Each new row is followed by its nearest point in the smallest flat space through zero that holds the last named rows.
(in the rows, 128 means zero)

Q807:
[[137  99 149 157 177 164  82  93 148 190 118 161 133 100 125 103]
 [133 106 118 119 150 139  88 119 119 131 156 159 143 109 147  98]
 [132  92 126 155 114 141 125 162 133 112 142 189 117 129 139 124]
 [131  93 103 195 127 160  81 115 113 142 117 213 129  95 136 163]]
New rows:
[ 94 110 102 167 162 142 117 162 157  89 143 121  89 109 123 147]
[129 116 126 145 117 133 131 143 129 121 128 153 121 129 130 136]
[169  93 160  87  94 106 144 156 124 139 147  85 148 115 147 117]
[129 131 139  97 129 117 144 144 135 115 146 108 128 142 132 100]
[102 126 163 113 166 151 110 144 105 125 109 118 119 103 153 164]
[128 131 126 132 135 131 119 115 125 138 122 126 132 121 126 132]

Q258, 4 rows:
[[139 114 157  87 157 140  69  77 148 114 116  84 112 134 180 113]
 [110 143 112 126 102 173  97 102 146 181 104 129 142 171 169 130]
 [183 117 108 109 150 120 139 115 109  65 121  53 155 113 177 119]
 [ 59 130 104 110 146 179 118 123 152 104 144  88 131 117 141 160]]
New rows:
[118 106 128 146 131 145 133  65 116 126 144 134 135  72 137 137]
[119 125 130 120 138 132 123 125 133 116 133 117 124 121 130 132]
[132 165 135 110 128 109 104  86 141 131 137 120 135 127 138 132]
[132 125 139 117 133 132 108 111 135 131 122 120 122 134 144 122]
[135 101 140 141 130  86 138 133 160 156 141 123 117 111 130 139]
[134 124 142 129 132 113 127 130 126 128 131 140 118 123 115 123]
[ 98 130 124 144 122 152 109 152 112 137 140 143 112 141 123 132]
[ 99 133 125 133 122 141 127 133 136 144 132 143 124 132 116 138]
[151 158 147 101 131 172 149 120 134 132 152 147 132 129 119 129]
[123 129 128 129 126 131 126 128 130 133 128 132 127 130 127 129]
[129 127 156 135 160 140 131 134 129 141 114 118 117 144 139 177]
[118 127 131 123 132 135 119 122 135 129 129 125 124 129 131 130]

Q656 (4 x 16):
[[176 110  95 157  98  62  94 131 157 116 179 137  93  93  83  80]
 [164 146 143 166 135  97 112  77 127 161 174 201 112 110 103  97]
 [ 83 165 126 112 116  39  85 125 112 146  75 152 146 174 163 101]
 [133  92 101 185 130  38  83 174 120 173 164 155 190 114  93  68]]
New rows:
[110 113 125 157 124 124 130 142 146 122 125 133  98 142 104 113]
[135 123 120 131 122 117 122 133 134 123 135 124 122 122 121 121]
[151 104 156 155 147 157 140 128 138 136 106  90 127 130 133 150]
[128 117 132 127 137 165 146 136 126 125 131 114 135 122 127 145]
[132 135 126  98 145 103 127 137 114 151 182 123 124 101 121 149]
[138 122 126 139 129 126 127 128 130 132 143 134 129 119 118 122]
[104 129 135 121 119 159 158 137 118 171 112 125 115 139 120  68]
[121 129 134 129 135 134 131 128 121 136 124 132 140 132 133 132]
[171 159 140 115 148 114 100 139 157 122 141  77 115 156 117 174]
[132 128 121 116 117 131 129 129 138 108 124 111 108 126 129 132]

Q219:
[[151 124 179 113 136 126 165  93 144 112 143 142  89 105 117 123]
 [131 163 139 100 123 130 141 121  96 158 131 111 119 129 121 143]
 [125  91 109 143 162  79 131 172 130 148 118 146  53 178 148  84]
 [162 181 131 133 167 146 113 109 143 123 135 172 154  96 117 155]]
New rows:
[165 132 157 101  98 140  85 164 161 147 146  97 149  87 162  85]
[124 124 129 129 117 136 127 123 130 120 129 121 142 122 126 132]
[168  96 118  93 149 148 138 157 116  94 151 164 117 100  90 159]
[144 135 141 131 144 131 132 115 143 117 134 149 124 113 123 130]
[136 150 163 143 168  94 141 137  88 134 110 111  87 120 147 105]
[138 138 139 115 148 109 144 133 115 151 130 135  82 142 129 119]
[146  96 164 172 164  90 125 101  86  99 116 134 133  97 124 112]
[138 113 142 136 138 125 135 119 149 110 132 145 115 119 127 119]

Q943, 4 rows:
[[ 79 149  78 133  98 147 106 125 121 135 102 140 121 109  98 100]
 [135 137 142 116 129 109  80 133 110 110  76 130 134 128 142 126]
 [131  91 103 108 165 147  94 107 143 143 169 134 125 117 129 172]
 [102 155 133 133 142  90 128 118 138 110 165  89  59 132 134 159]]
New rows:
[141  92 104 104 167 144  86  98 119  99 144 100 121 145 125  87]
[129 113 117 115 145 133  96 119 130 130 131 132 128 122 131 147]
[117 114 101 128 169  98 109 126  89 149 156 149 127  91 144  99]
[121 120 112 121 136 136 108 121 130 132 133 132 126 121 125 138]
[140 121  97 101 160 151 143 105 154  94 103 145 118  98 154 100]
[128 120 119 123 130 137 115 126 127 133 123 136 137 124 126 129]
[165 111 132 108 141 103 133 102 171 156 144 160 118 148  93 163]
[144 105 131 121 150 135 130 120 139 136 159 128 131 129 134 152]

Q307 (4 x 16):
[[105 153 130 154 111 142 114 161  86 131 121 147  51 107 145  94]
 [145 107 109 150 126 143 135 121 125  81 131 147 112  93 173 133]
 [153 106 119 132  82 129 138 164 128 118 124 134 101 116 184  95]
 [125 114 117 174 114 146 138 131  96 147 178 119  54 156 180 105]]
New rows:
[106 170 126 109 104  98 128 146 150 117 142 147 152 167 167 107]
[136 123 132 115 108 120 131 145 136 142 123 121 134 138 133 114]
[163 102 106 165 157  99  99 158 154 124 166 147 137 128 166  93]
[147 104 117 137 114 131 140 129 133 118 142 126 122 130 164 123]
[150 108 157  89 125 114 158 111 118 125  95 137 134 153  95 157]
[132 128 133 109 131 118 128 125 144 133 119 122 161 134 109 136]

Q152 (4 x 16):
[[119 104  91 134 136  78 138 171  38 107 115 119 112 113 137  69]
 [128 128 100 135 144 169 104 137  88  89 156 208 132 106 117 126]
 [112 164 141 142 181 184 104 113  90 214 156 136 170  89 159 143]
 [102 162  98 141 172 108 184 150 118  83 127 157  83  88  69 142]]
New rows:
[112 191 124 150 127 120 136 157  96 134 111 180 120 160 174 137]
[122 133 119 133 143 135 126 134 104 130 135 142 130 114 128 124]
[130 126 121 119 121 108  99 135 114 102 108  65 147 125  74 147]
[128 123 128 126 120 105 141 133 133 122 116 108 117 135 124 122]
[119 115 149 119 122 127 110  97 143 139 127 124 117 108 112  90]
[131 125 133 126 123 128 125 125 133 133 126 121 131 133 133 128]
[ 99 153 136 142 135  75 119 154 121 132  96  68 129 145 153  65]
[123 116 128 127 124  78 145 144 102 150 104  70 121 133 145  97]
[101 191 138 159 115 147 169 126 120 132 151 128 125 157 137  86]
[121 139 128 132 142 127 137 129 123 139 128 123 126 117 125 132]

Q66, 4 rows:
[[ 85 117 135 138  99 155 129 117 158  74 174 159 122 112 108 126]
 [ 92 141 133 129 118 172 126 166 139 161 111 143 144 123  79 135]
 [129 124 114 175 141 127 132 110 166  83 123 125 137  66 113 166]
 [109 194 170 134 179 152 155 126 153 109  97 104 174 127 159 149]]
New rows:
[124 171 159  86  87 147 114 149 137 138 112 129  91  88 130 108]
[111 135 136 119 121 145 128 141 127 139 129 136 132 139 118 122]
[143  92  95 134 170 162 137 107 117 139 118 156 159  99 146 113]
[138 125 120 138 134 121 127 126 131 129 118 122 129 114 125 138]
[ 99 105 108  89 129 138 151 106 135 143 158 123 144 153 119 159]
[116 127 133 120 118 137 127 131 127 127 139 136 125 138 125 119]
[146 134 127 101 165 115 157  88 123 166 111  91 149  86 107 102]
[150 137 124 134 150 115 130 130 122 146 100 109 137 122 137 139]
[115 124 135 128 106 136 126 163 137 130 120 113 126 103 106 111]
[116 125 124 132 119 143 125 141 133 139 125 137 130 121 104 132]
[158 148 124 131 109 163 107 135 162 138 112 147 143  88 171 144]
[127 137 128 141 140 132 132 129 139 124 115 122 138 112 124 142]

Q549, 4 rows:
[[148 154 163 130 110  90 163 104 161 126 134 194 112  87 107 122]
 [183 159 154 112 130  79 136 133 123 131 125 165  81 116 120 150]
 [155 150 171 132 130 142 148 112 175 183 102 165  67 133 124 143]
 [162 171 178 205 103  83 166 114 211 123 139 140  93 128 156 121]]
New rows:
[157 169 117 127 133  78 130 127 126 143 133 112 121 130 111 111]
[154 143 135 131 127  96 129 136 123 116 134 131 114 126 132 136]
[163 142 114 126  94 109 115  93 115 170 157 115 122 139 121 132]
[143 135 133 126 130 118 127 132 126 130 126 130 114 131 130 135]
[135 128 176 139 130 126 138 149 131 141 146 123 144 154 129 129]
[134 133 134 142 127 126 130 129 140 130 128 121 120 135 137 129]

Q690:
[[119 104 136 121 114  92 218 127 148 112  79  38 136 142 107 131]
 [133  80 173 138  64 102 178  99 138  99  91  38 144 112  85 146]
 [143  83 190 135 100 109 166 113 114 115 143  38 112 103 116 158]
 [147 101 131  89  62 101 180  98 119  92  63  43 134  98  73 101]]
New rows:
[151 122 120 178  91  67 108 137  80 120 123 124 112 138 152  76]
[136 126 129 119 117 130 121 122 118 124 127 125 124 116 121 121]
[116 167 123 129 160 131 123 121 122  82 127 168 154 144 118  65]
[124 150  93 115 135 134 115 132 132 130 110 164 136 136 127 105]
[ 67 191 121  98  98 112 148 119 131  84 154  85 128 143  91 115]
[129 127 118 113 120 118 152 126 130 120 103 106 130 128 116 116]
[191 117 123 120 147 127 148 121 124 114 142  75 143 139  65 174]
[134 111 148 124 116 117 152 122 123 121 126  85 122 118 120 135]

Q568 (4 x 16):
[[179  93 130  96  90  53 113 164 106 120 148  68 174  88 148 184]
 [189 110 160  99 119 118 126 169 155 191  79 117  86 129 153 144]
 [163 108 139  81  85 135 180 135 118 141 103 137 178 114 144 190]
 [186  58 113 142 119 111 140 103 109 152 200 121 158 123 151 109]]
New rows:
[150 122  96  98 155 104 148  90 144 164 128  92 121 126 154 126]
[155 107 131 127 125 121 128 131 130 148 136 123 124 127 139 124]
[123 119 135 169 132 146 156 136 128 115 137 121 134 126 123 130]
[122 126 123 133 129 136 134 117 124 123 138 136 135 131 126 123]
[131  95 144 174 135  65 122 134 123  77 165  84 140 121 149 114]
[135 110 113 145 131  81  93 131 112 107 177  90 141 112 129 118]
[134  81 168 126  65 150 154 121 129 130 132 106 107 101 126 129]
[154 109 132 116 116 129 144 129 127 145 127 130 138 126 139 139]
[123 132 132 117 138 121 142 131 117 151 147 145 135 136 118 109]
[131 121 126 133 130 136 134 119 128 133 136 136 128 132 129 120]

Q36:
[[131 158 146  70 130 141 110 120 176 132  87 132 122 117  77 108]
 [ 79 161 161  95 137 176 119 110 179 129 138  90 118 130  38 141]
 [144 131 136 146 147 148 106 109 125 116  86 143 131 132  58  82]
 [ 93 110 142 135 147 161 107 127 148 141 175 113 125  78 126 117]]
New rows:
[146 110 168 169 166 111 133 169 127 153 131  88  87  86 126 109]
[122 109 130 147 141 140 114 128 125 132 146 131 129 100 134 110]
[167 124 119 124 124 107 161  94 147 108 162 133 127 109 148 157]
[128 127 123 122 120 116 137 136 126 131 138 127 128 129 157 143]
[134  86 151 141 158 153 137 113 148 101 102 100 102 115 170 159]
[121 121 127 133 129 130 128 131 127 132 144 125 128 118 142 132]
[170 129 101 158  98 103 163 160 160  97 141 147 147 170 130 133]
[146 133 116 136 115 105 147 131 105 120 113 133 131 162 143 144]

Q992, 4 rows:
[[124 117  61 104 124 176 191  99 112 119  80 144  66 116 141 106]
 [189  97 147 137 130  91 131 110  95 126  88 138 110 114  89  94]
 [203 171 140 151 157 118 150  75 135 110 127 131  78 130  81  97]
 [183 108 108 155 183 152 161 131 103  59 115 149 122 110 129 162]]
New rows:
[133 128 126  96 158 130 104 112 110 151 108  83 178 120 130 162]
[121 116 137 130 127 121 115 144 125 127 132 127 148 127 133 139]
[112 121 166 162 149 125 146 132  85 145 127 138  93 124 119 137]
[143 120 132 132 132 121 129 126 120 123 120 131 126 124 121 125]
[167 166  98 159 125 109 106 152 125  73 143 149  90 146 140  98]
[158 147 130 142 150 132 138 113 132 108 135 131 115 128 116 130]

Q404, 4 rows:
[[118 136 140 118 131 117 156 127 115 145 104 134 118 132 125 165]
 [140 108 154 114 114  94  99  96 156 127 127 151 100 130 133 153]
 [135  88 118 119 110 138  62 189 152 128 143 110 102 131 126  75]
 [176 159 109 132 122 116 131 164 128 196 106 115 115 170 109 162]]
New rows:
[ 77 139 103  83 128 127 145 125 160 116 120 103 202  83 165 155]
[ 98 130 133 129 139 140 157 115 110 105 127 130 143 110 134 125]
[137  85  87  70 109  97  93 131 144 139  83 137 115 140 133 129]
[134 104 141 110 113 110  96 147 146 142 119 132  94 136 126 137]
[147  76 172 118 119 124 101 133 137 120  68 124  70 152  86 158]
[124  98 155  99 111  98 103 147 144 148 105 139  79 135 126 158]

Q160 (4 x 16):
[[129 116 114 114 112 158 218 135  78 109 154 148 125 132 140 110]
 [165 123 120 169 102 146 180 171  97 126 149 116  87  94 151  84]
 [124 132 159 158 118 190 146 115  38 164 101 183  92 137 137 103]
 [117  77 133 110 153 172 110 165 119  60 173  95 112 104 156  99]]
New rows:
[ 94 129 133 121 131 124 121 130 116 127 131 161 167 133 134 129]
[112 126 132 111 135 135 127 112 120 126 124 142 140 143 123 138]
[ 95 130 136 124 138 149 133 128 113  96 130 162 101 133 161 119]
[115 112 138 119 136 160 130 127  99 114 134 139 122 132 136 119]
[120 113 156 111 133 151 168 131 135 138 130 175 182 191 123 131]
[106 129 126  97 130 138 160 100 107 127 125 158 151 156 119 145]
[123 133 119 135 120 133 116 132 125 132 124 138  87 130 116 162]
[129 133 133 136 127 129 118 125 125 138 119 132 123 128 127 128]
[146 126 125 127 115 120 109 103 136  90 132 152 138 142 116 152]
[119 128 127 114 134 122 121 118 137 125 126 130 141 137 122 140]
[123 135 137 108 156 127 150 124  88 126 135 107 146 128 126  95]
[122 119 127 118 129 143 146 128 112 116 137 134 129 131 132 124]
